The same things were measured in two ways. Each way mixes the same 11 hidden numbers, adds some noise and spreads widely along 8 directions of its own, which tell nothing about the thing.
Some things both ways: the first way, then the second way.
[  3  -4 -11   8   4   3   0  -7 -10  -7  -1  -5   0  -6   0  -5   3   5
  -4   7   2   2  -8 -13   7   0 -12]
[ 6  8  4 -9 -1 -4  6 12 -5  3 13 10 -4 13  2 10 -2  0 -3  0  1 -1 -5 -3
  3 -4 15 -8 -4  7]

[  9 -21  14   5   5   2 -27   8  -5  11  17   2  14  -9  -5  -8   2  19
  12   1 -15   8  -3   8  -2 -14 -11]
[ -1  -2   7   4  -3  25  -5  -4  -6  10 -18  -8   6 -13 -17 -14   5  -9
   5   9   4  12  21  25   3  23   4   6  -5  -9]

[ -6   1   2  -3   1  -4   7  -5  -5 -14   5   2   4  -3   5  -4  14  -4
   5   8  12   0  -6 -13   7  -4   0]
[ -2   8  -8   1   3 -13   3  20   1 -14   7  -5 -13  19  -8   1 -10   3
  -2  -2 -18  -4  -3 -12  10 -26  13  -3  -6   3]

[ -3 -10  -7  -2  -3   4   7   5  11   6  -4   2  10   4 -21  -1  21   0
   2  11   4  -1  -7   4   3   3  -5]
[  1   9   1  -2   8  15  -1  25   1   1  -3   2   2   1 -11   0   4  -8
 -18   1  -4  19   9 -11  19  22  14 -11  -6 -10]

[  5  -1   2   4  -7   4   2   9  -7 -19   8   6 -17   2  -6 -15   3   5
 -12  -1   6  -3 -10   2   8  -1  -4]
[ 11  10 -10  -4   9 -14   1   7   3   3  15  -1   1  17  10 -11  -7  -7
  -8 -16   1   2  -2 -14  -2  -7   5 -16  -5   9]

[ 11  -4   6 -12   2   8   6   9  -7   6   2  12   4  -8  -4 -11  15  12
  26   3 -13 -13  16  -9  -8  -2  -1]
[ -1  -5  10   2  -7  10  -3   1   4  -4   5  -4   9 -23  -1  10   3   0
   3   2   4   0  -1   9 -19  12 -16  -4  17 -19]

[  8   8  -4   5  -1   5   2  -5 -10  -1  -8   6  -6  -5  -1  -1  -1  -5
  -6   6  -3  -1  -5  -7  -4   1  -9]
[ -1   7  -9   1  10 -12  12   7   0  -5  22 -13   9   5   8   0 -16  -5
 -11  -1   0 -12  -7  -3 -12 -15  10 -13 -14  -6]

[  9 -17  -4   6  -7   3 -10 -15   1  15  -2  -5   1   7   3  12   1   3
   9   8  -3   0   7 -14  -2   1  -8]
[ -6   6   4 -16  -5  -2  -7  -7  -3   6  -8  17   6 -15  13  -8  10 -11
  -2 -17  13   4   7  -6  -1  17 -11  -7  22   6]

[ 17  -5  12  -2 -10  12  -2   7   2  11  10   9  -5   1 -23 -15  -1  -6
  12  -7 -12   1   8  12  -8  -4  -8]
[  3 -16  17  -2 -11  19  -1  -2 -17   5 -14  11  -4 -16 -13  21  13  -3
  21  21  -2   1 -13  18  -7  12   4  12   4 -19]

[ -5  14   6   2   7   2  19   3   0 -13   8  19  20 -22  -8  -5  19  -6
   2  17  -4 -11 -15  -1  12  -8  -2]
[  4  16  -7  -2  17 -23   2   5   0  -1  14  -2  -5  10   5  -2  -9  -6
  -4 -19   3  -3   3  -7  -6  -6   4   2  -4  13]

[ -2 -18  -5  17  -1   0  -8 -16  29  23  -1 -10   8  13  -8  14   1   4
  19   7   7  10  12 -12  -9  -1  -5]
[-10  -4   6   3   1   7  -8   3  -2 -11 -12  -5   5  -4 -21  -8   8   3
   2  -4  -6  13  19   5  -2  10  -6  23   6  -1]

[  7  -2  -2  -3  19   5 -22 -13 -30 -11 -14   8 -18 -18   6  -9  -6  12
   2  -7  -1  -6   6  -5  -8   7  -7]
[  0   2  -7  -3 -10  11  -3 -13  -6  18  11 -22   9   6  12  -1  13  -6
  14   8  -2  -3   0   8   5 -16 -12 -18  -7  -3]

[  0  -5  -6   8  -1   3   5   7   8   2  17  -6  14   0   0  -5  18  16
  24  20  -2  -6   7 -19   1  -5 -13]
[  4  10  24 -21   6   7  -9 -17 -17  18  13   3   3 -10  18  11  -2 -10
  12   8  20  -7   1  18  -3   4 -12   5  18  -3]

[ 18   0  -4  -2   5  14  -2  -5  -3  12 -12  10  -1  -8  -1 -14   2  -4
   8  18   0  -8   6 -13 -18   0  -9]
[  0   5 -19  12 -12  -4  -1   9   2 -11  10   1  -8  16   5  -9  -6   1
  15  -8  -9  -3  -3   1   8 -26  16  -5 -14   8]

[  0  -5  11 -14  12  -3  -8  -1 -30 -16  -3  10   3 -11   1  -6   2  -5
  -6  -6   1  -1  -9  10   4   1  11]
[  0  -3 -10  11  -3 -17   8  14   7  -9   0   4 -13   4 -12  18   3  13
   5  -5 -17  -6 -17  -7  -7  -7   3  -2 -11  -1]

[ -2   1 -12   2   9   6   7  -1  -7   4 -11   6   1  -4 -25   3   0   0
  -3   9  -8  -6   0   6   3  11  -9]
[  9   3  -9  -1   4  -6   4   5  15  -3 -17  12   2   7 -15   0   4  13
  -9 -12   2   0  -6  -8  -1  16  18  26 -26  14]

[ 12  -2   4   5 -15   8  -9   7  -5 -13  17  -3 -28  19  -2 -12   1 -11
  -4   1   9   1  10   6  -7   9  -7]
[-21  -1   8  11   5   7   1  13  -7 -11  -8  -8   7  -9 -14  -8  -6  -9
 -11   5 -12  11  17   6   1  11   0  -8   5 -23]

[-13  -5   8   4 -10   6  -3  -3  12   6  18   1  16  -1 -11  -2  16  25
  33  -9  -6   4  11  -1   8 -13 -14]
[ 16   4  -9  -3   5  -8  -4  -3   4  12   3  -5 -17   8  -1   9   3   4
  19  -5 -10 -10 -15  -2   2 -18  -4   8 -13  17]

[ 11 -39 -11  26  -2 -15 -40 -20  26  33   1 -21   9   1  -1  17   4  16
  24  10  -5  17   7 -13 -19  -4 -26]
[  4   8 -13   1   8 -12   0  -2  -2  -4  -2   1  -4  -1   0 -12  -8  -6
   5 -13  12  -4   3   3  -2   2  12  20 -12   9]

[  2  -3  -2   4   2   3  -5   4  10  -3   7   1  11 -13  -8  -9  18   8
  17  16   4  -5  -7   0  -6  -5  -5]
[ -4  10  -2  12  18  11   1  20   4  -3   0 -13  11  15 -10 -14  -6  -9
 -20  -3  -9  14  12  -5  11  14  13  -2 -23 -10]

[ -1 -17  -6  10   2  -9 -30 -20   2  11  -3 -17   8  -2   5   9 -11  12
   7   4   5  11  -1  -3  -6  -4  -9]
[-2  4  4 -1  1  4  5  2 -1  1  8  6  4 -4 -1 17  5  7 -8 11  2  3 -8 -3
 -2  8  5 -7 -1 -6]

[  9   2   1  25   3  11 -12 -31  20   3  -1   0 -21 -12   4  10   0  -3
  -4 -14  -1   1  13 -13  -2   1 -11]
[  3   9  -3   5   5   1   8  14   5   5   3 -16   0  10  -7   0  -9  -6
  -7   2  -9  -7   2   6   4  -4  10 -15 -21  -8]

[ -5   6   5  -3  -3  10   2 -19  12   6 -14   3  -2  -3  -7   0  -4   3
   2 -18   7   2   8  -1   2  -4   6]
[ -9  -1 -15   1  -9   2  -4   7   8  -5   2  -6  17   7   4 -21  14   0
 -11 -19  -5  17  11 -20   3   2 -12 -22   5   5]

[  8  -8   4   1   4  16   7 -19  -7  13 -11  18  -5  -5 -14  -6  -7   1
   0  -3  -6  -6   7  -8   9  -1  -8]
[  3   4  -3  13   7   8   1   9  14  -7  -5 -18   8   3 -11 -17 -13  -4
 -15   5 -17   7  10   1  -5  -3   8 -19  -4 -16]

[ -6  -5 -16   1  -2   3  -8  -5  -3  -2  -7 -11 -13   9 -19 -10   9   9
  -9 -15   3  11   9   7   3  12 -32]
[  4  -3  -6   5  -2 -14  -2 -12 -10   0  16 -14  -3  -8   2  14   5   7
  27  -1   3   0   1  24 -10 -17   2  13   3  -5]

[  5  -9   4   2   1  -1  -3  17 -12  -9   1   5 -20  19 -11 -10  -6  -8
 -20   6   8   6  -6   9  -1   6  -2]
[-12   0  -6   8  -1 -20  -1   9  -3 -26   8   6  -3  -3  -8  -8  -2   1
   1 -22   1  12  18  -5 -15  -1  -2  10  21   8]

[-13  20  -2  -2 -33   2  20 -17  13 -13   4  -9   0  10   6  10   4   6
  -8 -12   6 -11  10  -2  23   0  -2]
[  5   6  -2  -5  -3  10  -7   2   8   2 -22  11  -8  -4  -4  -4   0  -5
   5   0 -11  -9  -8  -6   7  -2   4   7  -6   5]

[  6   0   4   4  -8  -3 -11  13   3  -2   2  -5 -12  12 -10  -6  -8  -3
  -3   2   6  10  -4  14 -13   0   1]
[-17  -5   0   4  -3  -2  -2  10 -11 -21  -5  17   6  -4  -7  -6   8  -7
   0 -17   3  11   9  -8  -9  15   1  21   7   3]

[ 14  -1  13  22   6  -6 -11 -16   5  -3  -3  14 -13   3  21  -1 -24 -14
 -11  18  10  -3   5 -11 -14  -5   9]
[  8  -3   3  -3  -7  -1 -10 -21 -10   4  -1   3 -24   0  -4  11   2  10
  36  15  -4 -10 -10  14  -4 -25  -5  23  11  16]

[ -1   1   0  17   9   3   3  -3  19  15  -8   8   0   7 -18   3  -7  -2
   2   6   0   7   9   1 -10   2  -4]
[ -9   1  -1  -9   3   9  -1   3  -1  -6   5   0  17  -7  -9 -13  10   5
 -20  -7  16  21  20 -12  -1  26  -6   4  10  10]

[  6  11   6   5 -11  11  27 -16  25  -4  10   6  16 -16   2 -14  23  -6
  14   3   2 -11   3 -19  10 -15  -3]
[  7   9   8  -7   4   7   0  22  -1   1   0  16  -6  11   3  -6 -12  -7
 -12   2  -4   5  -5 -10  16   7  19 -21  -3  -7]

Other things, the second way, with their names:
<719>: [  3   1 -18  -2  -9  -1   3  15   7   0 -12  12 -11   5 -10   6  11  14
   2  -4  -9   2 -12 -13  21   1  15   1 -19  10]
<606>: [-10  12  14  16  13   0 -15  13   1 -18 -24  19 -13  10  -9  -2 -10 -12
   2  -7 -21   4   3   0   9   6  10  28   0 -10]
<592>: [ -3   3  17  -6   9   3  -5 -12 -20   9  -7  12  -3 -11   9  -4 -13 -15
  13   4  13  -8  -3  22  -4  13   0  15   1  -7]
<188>: [  8   3   6   2   8   4 -15 -12  21   2 -37  -2  13  -2 -14 -18   3   9
  -4 -16   8   7  13  14   1  32   1  39 -16  -3]
<447>: [  8   7  -9 -11  -8  -7  -8 -21   3  15 -11   2   4  12  13 -19   8   0
  11 -11   8   0   5   5  10  -8   5   1  -4  13]
<286>: [  8  -3   1 -18   5  12   2  -8 -12  23  10   1   8 -14   9   8   6   3
   0  14  15   1 -18  -2   6  15  -5  -9  -7  -2]
<611>: [ -4   8  -3  -9   2  -3  -4  -5 -12   8  18 -17   5   5  20 -10  -6  -8
   5   7   3  -1   3   4  15 -21  -1 -22   5 -12]
<236>: [ -2   5   5 -19   6  19   2  -1  -4  19 -18 -10  15   2   0 -12   1  -9
 -17  17   1  -3  -2  -1  22  11   7 -11 -21 -14]
<45>: [  7   8 -10  -2 -19   1   6   8   1   8  14  -2 -15  18  -1  12  10   2
  16   2  -3  -9  -4   2   7 -19   8 -13 -11  16]
<530>: [ -3   8  -9  -6  -4  -6   1  12  -8  -7   7  11   2  10   9 -14  -5 -10
   1 -18  12  -1   5  -3   9  -1  17   4 -11   9]
<607>: [ -6  -6   5 -11  -5  17  -3   5 -22   4   8  -3   3  -5  -6   5  19  -9
   8   5   3  15  10   1   4   8  -6   0  12   0]
<329>: [  5   1  27 -13   2   8  -5  -6 -11  11 -13   7  -4   1  -5  20   7  -1
   8  17  -1  -2  -9  13   4   8   3  13   7 -14]
<262>: [  4   2   8  -4   0  10  -4  -5   3   8 -13   4   4  -3  -4   4   1  11
   0  11   9  -1  -6  12  13  18   9  17 -16 -12]
<212>: [  1   6 -23  -6  -3  -5  -2 -12 -10  12   8  -4  -1  10  19 -19  -1  -5
  10   1   7   0  -5  -5  20 -17   9 -12 -13   9]
<167>: [ -1   4 -12  -6 -14  12 -11 -11  -3  11  -2  -6  -4  -5   2  -3  23  -6
  24  -5   3   2   8   3   8  -6 -14   8   3  16]
<430>: [ 10  -3   3 -12 -12   7  -4   3   7   6 -21   9  -9 -18 -24  15  25   9
  10  -7   3   7   6   4   2  23  -2  21   9   9]
<319>: [ 20   6   0   6  10  -8   2   7  21  -2  -6   3  -6  -8 -17  23   0  21
  -4   0  -6   1  -9   4  -6  11  19  16 -12  -4]
<157>: [ -4   5   4 -12 -10  -2 -13 -13  -4   0 -16  28  -7  -3   6   3  13   8
  14  -5  11   2  -3   0  13   9   1  27   9  11]
<370>: [ -6   6   2  -5   4   0  10  31   0 -11  -4  20  -4   8 -10   3  -5  -3
 -26  -2  -9   7  -3 -24  11  12  22 -14  -4   0]
<54>: [ -5   6  -7 -10 -10   3   9  21 -12  -6  19  -1 -14   5  -5   8   0  -5
  -2  13  -7   0   1 -15  11 -20  10 -26  12   6]
<649>: [  4   4  -6  -1   9  14   2   6  -5  15  18 -11  -1  -1   4  -3  -2  -5
  -6  13  -1   5  -7  -9   6   4  -7 -29  -7  -2]
<211>: [ -4  -2  -1   6 -14  17   1  13  -3  -1  -8 -12 -10   4 -14   4   2  -9
  16  12 -21 -11   0  11   6 -19   3  -5 -11  -8]
<178>: [  3   7 -14  -9  -6   6  -9 -13  -4  13  -3  -2  -1  14  13 -12   9   0
  13   2  -1  -1  -3  -3  22 -20   6  -1 -12  14]
<112>: [-11   3   0  -9  -2  -9  -5 -19   4  -2  -7  10  21 -20   9  -3  14   6
  -9 -16  17  10  12  -3 -11  21  -9   8  19   2]
<95>: [ -5   1   6  -6   2  -4  -4  -8 -19   0   2  13  -2  -8  10  -3  -4 -17
  12  -6  14  -6  -2   7 -11   6  -4  12   9   3]
<88>: [  3   8  21  -6  15   1  -8 -10   3   3 -11  -9  14  -3   3  -3  -9  -8
  -9   4  -1  -1   4  11  -7   6   1   6   7 -22]
<252>: [  2   3   2   0  -4   9  -2  -2   7  10 -27   4   8  -4 -15  -5  13   3
  -1  -7   3   7  14  15   7  27  10  15 -17   1]
<284>: [  7  -1   0  -9  -4  37  -9   7   4  12 -12 -10  15  -1  -7 -16  12 -13
  -3   2   0  11   9  -2  11  16   0   0 -13  -1]
<681>: [ 14  -2  15  -4  -1  25  -1   1   2  18 -11  -4  -3  -1 -11  12   2   3
   7  20  -5  -5 -11  16   4   9   3   3 -16  -8]
<570>: [ 17   1  -2   3  13  -6  -1  -4  10  12  -5 -15   2  -1  -9  15   7  12
   2   2 -13   2 -10   5  -4   0   5   4 -14 -10]
<185>: [ -5   2   2   7   3   4   0   1 -10  -2  31  -8   5   0   6   4  -1   1
   2   5   4  10   4   1 -11  -3 -10 -15  10   1]
<333>: [ -8   1  -5   0 -20   2  -4  -2  15  -7 -23   7  12   7 -10 -18  18   8
 -10 -13  -1  12  16  -6   2  12   2   0   3   7]
<717>: [ -1  12   5   4  10 -12   4  12   3  -5   6   4  -7  -6  -4  15  -5  -8
  -8  -5  -1  -3  -2  -4 -12  10   2  -2   6  -7]
<216>: [ -3   1  -4   8   0  -5   0   1  12 -17 -21  10   0 -13 -20 -10  -4   7
  -2 -16   6   1  12   6 -16  18   7  33  -3   9]
<566>: [  4   2   4   2   4 -15  -2  -9   0   6  -4  -1  -4  -9   1  11   2  -4
  15 -14  -1 -11  -4  15 -18   2 -12  11   2  -3]
<707>: [-11  -7   0   4 -13  22  -3  15  -9  -7 -15  -2   4   9 -15 -15   6  -9
   3   6 -15   9  11   3  15  -1  11  -3 -10  -8]
<463>: [  8  -2 -18 -16  -7   6   8   5  -1  11  12  -9   3   1  -2   5  12   6
  -1   5  -1   0  -8 -13   6 -10   4 -16 -10  12]
<700>: [  2   8  -3   1   2 -16  -2  11   9  -9  10   2  -7  10   0   2  -4   6
  -4 -13  -6   2   2  -9  -1  -8   0  -6   8   5]
<279>: [ -7  -6 -20  12  -5 -20   8   2  -3  -8  18 -12   4  10  -2 -10   3   5
   5 -17  -6   7   8  -1 -17 -14  -2 -12  -4  12]
<627>: [ 11   7  10   2  12  -7  -4  -8   6   6  -2  -3   1  -8  -3   6  -1   1
   0  -8   7   2   5  13 -16  17  -5  11   5  -3]
<425>: [ 16   0  12  -4   6  14 -15 -31  -3  23  -7 -21   8  -7   5 -11  -2  -1
  23   9   8  -1   7  35  -5  -1 -10  15  -4  -6]
<602>: [  8   0   4  10  -7  -2   0  11  19  -9 -26  20  -4  -3 -26   9  12   9
  -3 -16  -2   7   4   4 -11  30  14  26  -8   3]
<502>: [ -6   2  -5 -18  -5  -9  -1  -1  -9   0   8   4   2  -3   8  -2  10  -1
  -1  -7   9   3   1 -13   5  -1  -7  -6  14   7]
<527>: [ -7   0 -18  -4 -13   9   4   0   2   1   6 -16  10   0   4 -27  -2  -4
  -3  -2   3   0  11  -2   4  -9  -5 -23  -6   6]
<278>: [ -3  -3  -5 -20  -3  -2 -10 -17 -12   7  -2  -6  11   7   9 -20  10   0
   7  -8  14   6   6  -2  11  -4  -7  12   1  10]
<376>: [-10   5  -4  14  -2   6 -12 -12  -4  -2 -15  -9  -7  -8  -6 -21  -4 -15
  23  -7  -5   0  20  22  -4  -5  -9  16   3   3]
<484>: [-10   8  17   4  11  -9  -4  10 -15 -18  -2   9  -2   5   6  -8 -23 -24
   4 -10  -2  -7   6  10  -9  -5   9  15   7 -16]
<529>: [  2   8  11 -10  15  -1   5   0  -1   3  16   3  12  -2  11   5 -15   4
 -24  14   8   3  -8  -8  -3   8   8 -22   6 -15]
<339>: [  9   8  -7 -12   5  -9   0 -10  -3  17  15   0   0  -3  23   2  -2  -6
   1   1   1  -7 -15 -11  -1 -14  -5 -32   8   1]
<413>: [  7   5  17   6  19 -11  -1   5   7  -7  -4  -5   4  -6 -11  10 -13   3
  -8  -3  -5   2   4  14 -16  10   9  14   2 -21]
<156>: [ 18  -2 -13 -18  -8  -5   2  -6   1  10 -13   9 -17   5  -6  -2   3  10
  12   5   3  -8 -17  -6  12 -11  17   8 -11  18]
<180>: [ -5  16  -7 -12   4  -3  -6  -2 -13   8   4  14  -2  17  20 -17   3 -21
  -3 -10   5   5   2 -20  17  -3   3 -12   3  16]
<160>: [-17  13   1  -1  -5   2  -3  11  -9  -8  13   2   9  20  14 -14   0 -23
  -6 -12   1   3  15  -8   4  -8   2 -13   6   3]
<564>: [  8  -6   5  14  11  -6   4   1   5  -8   5 -23   2   1 -18   3 -13  10
   1   8 -11   1   2  17 -21  -5   3   4  -4 -15]
<539>: [  4   8  -5  -5  15   6   1   2   2   7  12   2  19  -7  16 -18 -11  -9
 -22  -7  18   8   0 -11  -1  22   2 -16  -8  -4]
<343>: [  8   0 -21  -1   1 -13   3  -4  10  -4  13 -21  -5   7  -6   1  -1  20
   3   4  -5  -5  -9  -9   0 -23   1   5 -11  10]
<334>: [ 14   4 -11 -14   2  -5   8  17   3   9  17   9  -6  -1   3  20  10   5
  -8  -2   3   2 -21 -25   7   7   5 -18  -3   6]
<134>: [ -7  13  -7   4   7 -23  -4   3   8 -16   3   5  -2  13   0 -11  -1   1
  -6 -26  -2   8  14 -13  -8  -4  -2  10   9  18]
<482>: [ 11   5 -13  -1  -3 -13  11  26   6  -5  22  -6 -14  10  -9  26   7   4
   3  -7 -12  -4 -11 -15  -3 -17   8 -13  -4   8]
<71>: [  0  -3  -2  18   4  -2  -5  -1   3 -13  -9 -18   7  -4 -13  -8  -3  -7
  10  -8  -6   2  12  18 -16   0   3  23  -6 -17]
<60>: [ -3   5 -18   2   1 -16  -7   0   3 -10  -1  -8   2  -1   3 -26  -1  -3
   0 -21   2  11  14  -6   7  -4   0  -2   9   0]
<478>: [  6   4   2   1   3  -5  -9 -19   3   0  -5  -9   9  -5  12  -8  -8  -7
  14  -6   4 -12  -1  18 -13 -10   0  17  -3  -9]

Some of these things the first way, each followed by its name:
[  7 -35 -12  25  -1   0 -34 -10  10  19   5 -16 -28  27  -9  12 -17   9
   9  15  14  14  11 -10 -12  10 -17] => <134>
[  0  13  12  17 -17   5 -16  -8  10   1   6   1 -22   5   2  -1  -9   6
   0 -20   2  17   3   2  -9 -12 -15] => <463>
[  0  -8  16   9  -5   1 -23 -11  20   7  14  -1  -5   1   5   2  -6   3
  16   8  16   6   2  -2  -9 -15   6] => <606>
[  3  10   5   2   2  14   6   1   6   8  -6  19   3 -16 -10 -11   9  24
  25  -6 -13  -8   9  -7  -7 -10  -8] => <284>
[  1  -1  20  -7   0  -1 -13   5   2  -4  13   4   5  -9  12 -13  12  -1
  10   4  12   8  -9  -6  -7 -19   4] => <611>
[  2  11   3   0   8   9   8  -9 -16 -11  -3  11 -10  -8  -7  -1   2 -12
  -2  -4  -3  -6   5  -2   3   7   1] => <236>
[ 14  -2  -6  12  -8  11   2 -34  -4   5 -10  11  -7  -7   3  -3   2  -2
  13   0  -7 -10  16 -20  -2   2 -23] => <339>
[ -8  23  16  -5   9   4  19 -15  -7 -23   4  20   4 -32   7 -11   7  -2
   1  -4   4 -13  -8 -13  19 -16   6] => <88>
[  1   7   6  -8  10  20  14   3   2  14   3  19   2 -15 -42  -5   6   1
   3  -6 -19 -11   7  16  13   2  -9] => <602>
[-22  10   5  -7  16 -16   9 -15  -7 -18 -11   7  18 -17   5  -3   7   5
  -1  -8   8  -3  -3  -3  11  -6   4] => <343>
[  5   3   0   2   2  10   4  -6 -11  -4  -6   7   2  -5 -14 -11  -4 -10
 -14  -4  -4   2  -5  12   6   2  -6] => <279>
[-20  13  21  -2 -13   4   8 -20  43  23  -4   0  27  -2 -26   9  -6 -12
 -18 -29   2  18  -3  29  18 -18   4] => <212>
[ 13  -9  -7  11   2   9  -1   7  -2   8  -3  11  -7   6 -19 -12   9  -1
  17  14  -6   0   7  -4 -17   6 -17] => <607>
[  1  10   5   8  -9   1   8  -6  -2 -11   9   9  -9   2   1  -5   4  -9
  -4   3   1  -2   2  -6   6  -1 -13] => <54>
[-12  10   1   2  -3   3  -1 -13  16   7 -13   4  -4   4 -13  15  -5   5
 -14 -11   1  -1   9  14   7   5  -3] => <167>
[ 16  33   6  10  10  21   8 -14   6  -7  -1  24  -8 -32   1  -6   8 -21
  -6  10  -6 -18   3  -5  -8   0  -3] => <252>
[  3  11  10  -7 -11   5   9   3   1  -5  11   1  13  -5   7  -9   9   6
   9  -4  -7  -6   8  -3   3  -9  -1] => <527>
[ -7  -4  19  -3   0   6   6  -4  28  27  13  13  30 -14 -30  16  13  -5
  15   5 -14  -1  -5  12  14 -15   2] => <717>
[  7  30   7  11   2   9  11  -7   0 -14   6  19 -13 -16   0 -11   0  -5
  -1  -2 -12 -17  17  -3  -3   2 -15] => <216>
[  1 -11   9  10  11   7  -3 -16  10  27  -7  10   7   1 -17   2 -16  -6
   4   0  -1  13   2  -5  -1 -10  -3] => <529>
[  8 -30  12   5  12  10 -12   9  -2  24   9  10  -5  10 -28  -9  -7   8
  14  -3  -7  14   7   3  -2  -5  -7] => <564>
[ -4   4  20 -12   4   5  -1   1   8  22 -19  12   2   1 -10  14 -20  -7
 -29  -5   5  11 -19  12   7 -13  23] => <478>
[ 21 -19  13  17  13   7 -26  10 -18   9   4  12 -24  12 -10  -8 -22   3
  -8  -7 -12  12   8   9 -14   3  -6] => <592>
[  2  -5  -4   2   7   1  -4  -4  24   9  -2 -10   1   3  -8   4   6  -7
   1   7   9  -1  12   1  -9   7   5] => <262>
[ -1  -6  -8   2   0   1 -12  -1 -10  -5   3   0  -9  -3  -3  -7  10  14
   4   8   3   0  -2  -7   1   1 -23] => <319>
[ -1   1  14 -10  16  -1   1  26 -22 -13  -4  17  10  -1  -6 -21 -10   4
 -18  12   3  -1 -18  18   1  -6  16] => <185>
[ -2   9  -4   7   7   4   5 -14  25  -5  -1  -3  -6 -12  -1   0  13   4
   8   0   8 -13  17 -10  -2   5   2] => <188>
[ -2   9   4 -14  -5   5   7   6  -1  -5   5   4   9  -3 -10  -8  18  -8
   9   5   2  -5   2   8  -2   1  -2] => <719>
[ 12  -7   5  17  -8  -3 -11  -7  -2  -9   4   1 -35  17  -1  -5 -15  -8
 -17  -9   6   6   8   1  -3   7 -11] => <156>
[  5  -8  -5   8   1   3  -9  -4  -3   1  -7   8 -21   0 -10   3   8   2
  -1   3   2   2  -4  -5  -5   5 -13] => <482>
[ -5   9 -13  -7   3   8  17 -31   6  -3 -13  -7  -3  -9 -11   8  -4 -12
 -17  -5   6 -16   9  -4  21  13   2] => <333>
